There are 3 ways to turn a row about zero (a turn may also mirror it). The second row of each pair is the first, turned, with some noise. The first 27 pairs use one turn. New pairs use 2 turns, one after the other, and a turn may come again.
In the rows, 128 means zero.
Known pairs, each followed by its turns in order:
[ 90 113 123 134 174  59 134 110]
[109 114 147 123 208 164 142 110] : (0)

[147 118 124 168 124 110 121 122]
[143 109 123 136 105 100 125 102] : (1)

[ 77 138 142 102 102 116 130 160]
[105 141 181 122 157 123 147 138] : (1)

[141 136 116 143 125 137 146 152]
[145 139 136 127 110 135 129 108] : (1)

[106  73 124 137 149 145 108 139]
[133  81 128 155 159 155 130 110] : (1)

[161 197 135 133 142 182 147 185]
[117 102  86 119  61 142 200 108] : (2)

[ 80 121 151 119  68 137 119 145]
[137 130 174 121 181 101 153 148] : (1)

[193 152  80 128 139 135 113 138]
[154 127 108  82  78 152 101 107] : (1)

[159 130 104 106 127 101 128  99]
[100 120 148 149 138 103 161 141] : (0)

[119 143  94 168 126 120 125 138]
[144 106 104 117 157 103 106 135] : (0)

[121  96 103 103  98 110  91 142]
[ 75 122 147  94 124 110 106 127] : (0)

[197 123 163  62 197 103  81 122]
[152  86 212 106 164 141 211 150] : (2)

[111 124 197 145  90 156 151 107]
[109 148 123 147 105 207  92 143] : (2)

[129 124 112 116 134 135 167 122]
[131 159 126 147 133 143 105 128] : (1)

[130 139 139 151 154 134 125 132]
[124 124 110 134 113 132 151 110] : (1)

[148 164 102 116 133 120 115 138]
[107  99 126 126 129 102 159 126] : (2)

[127 153 141  71  97 174 144  96]
[144 169 109 102 163 137 124 188] : (1)

[130 172 133  96 197 149 140 123]
[166  57 122 115 125 140 164 103] : (2)

[183 126 113 120 115 128 110  93]
[122 113 148 132 112  84 169 152] : (0)

[147 120 147 137 173 134 139 171]
[158 130 148 107  85 128 153 115] : (2)

[126 166 123 110 148 173 120 144]
[155 167 139 148 117 120 101 157] : (0)

[149 163 127 136 144 137 157 132]
[131  98 101 110 101 131 142 143] : (2)

[112 124 129 121 129 194 117 138]
[141 149 100 156 129 155 149  88] : (2)

[ 71 153  98 131 197 157 120  84]
[191  74 103 175 151 117 109  86] : (2)

[116 120  74 133 118 125 155 108]
[113 110 123 162 146  98 117 106] : (0)

[145 114 132 129 116 119 148 179]
[114  97 106 121 103 156 106 153] : (0)

[116 130 126 133 101  95  64 127]
[100 142 123  65 150 101 131 132] : (0)

New pairs, each followed by its turns in order:
[170 118 169 121 108 117 110 140]
[119 124 122 116  89 170 120  93] : (2) (2)

[127  59 151  86 118 129 162 113]
[120 129  86  87 117 190 153 165] : (2) (1)

[ 85  59 124 138 182  59  98 122]
[147 102 150  76 176 134 122  34] : (1) (0)

[ 78 115 110  74 125 168 127 123]
[101  91 133 197 125 146 105 136] : (0) (2)

[111 114 113 123  88 120 155 113]
[121  99 171 142 111 119 147 144] : (1) (2)

[160 153 148 197 153 158 196 132]
[216 108 123 133  85 142  91 100] : (0) (1)

[141 160 128 114  78 147 140 128]
[116 146 143  99  86 142 135 147] : (1) (1)

[114 129 133 140 134 148 155 138]
[129 133 112 155 136 121 148 145] : (0) (2)

[121  82 111 164 128 107 116 129]
[109 125 126 101  86 115 153 128] : (2) (1)

[149  92 134 141 155 113 117  83]
[134 109 140 152 115 172 163 109] : (0) (0)

[157 116 183 124 116 132 131 124]
[150 145 137 132 144 155 168 149] : (2) (1)

[174 138 119  67 164 132 138  91]
[113 154 131 102 107  86  58 143] : (1) (0)

[123 112 122 183 139  89  97 141]
[107 102 127 132 124 185  91 150] : (0) (1)

[136 117 148 144 148 121 167 185]
[182  99 124 119 161 164 135 123] : (0) (1)

[126 129  95 128 131 151  59 128]
[ 74 109 151 109  97 112 134 167] : (0) (1)

[114 159 123 124  91 127 156  94]
[107  79 142 119 124  98 141 126] : (1) (2)

[126 104 132 132 134 132  87 132]
[161 160 136 116 141 129 120 127] : (1) (2)

[113  94 123  59 127 142 123 134]
[152 139 163 102 116 156  82 137] : (1) (0)

[126 101 137 101 152 108 146  69]
[124 164  94 190 134 120 143 129] : (0) (1)

[130 172 137 146 119  85 117 116]
[117  96 168 152 155 114 149 123] : (2) (1)

[138 131 143 124 146 152 127 111]
[132 111 127 146 124 110 100 137] : (1) (0)

[124 108 127 141 108 161 127 129]
[107 134 133 137 162 131 127 149] : (0) (2)

[110 126 135 141 146 104 110 107]
[118 114 132 124 164 128 121 100] : (1) (0)

[161 113 172 127 135 103 115 129]
[129 143 108  91 124 166 132 109] : (0) (2)

[122 125 129 159 138 114 126 131]
[126 119 114 131 142 121 151 106] : (1) (0)

[133 108 108 155 139  99  97 121]
[111 116 138 135  86 108 156 121] : (2) (1)

[ 63 131  73 141 144 111 121 125]
[ 71 124  69 143 166 118 131 133] : (1) (1)

[125 134 139 116 152 167 196 135]
[194 122  99 130 125 109 152 100] : (0) (1)

[145 124 101  96 134  86 156  98]
[ 82  89 144 134 112 170 118 148] : (2) (1)

[121 115  59 121 138 125 144 183]
[163 178 159 110  93 111 170  95] : (1) (0)

[129 129 197 130 162 164 106  99]
[147 149 109 167  72 121 171 155] : (0) (0)

[113 103 157 120 113 116 146  79]
[149 137 143 166 112 137 177 105] : (2) (2)

[148 160 121 149 168 127 136 139]
[152 126 164 145 114 112  92 139] : (2) (1)

[ 87 135  98 177 121 137 122 105]
[ 90 130  84 135 120 112  87 115] : (1) (1)

[164 112 136 156 134 140 165 133]
[146 100  92 116 107  97 141 140] : (1) (0)

[132 128 113 173 118 116 128 133]
[127 126 163 106 112 104 130 109] : (2) (1)

[104 128 157 139 115  88 146 137]
[119 104 137 106 150 109 154 148] : (2) (1)

[118 123 124 104 118 129  98 139]
[153 143 126 142 149 142 142 115] : (2) (0)

[ 72 127 123 117 124 133 116 171]
[131 183 155 108 139  97 118 133] : (0) (0)

[129 104 123 126 158 175 110 153]
[142  91 119 112 113 110 146 170] : (0) (1)

[150 138 123 159 176  99  93  96]
[132  74 108  95 120 174 143 145] : (2) (0)

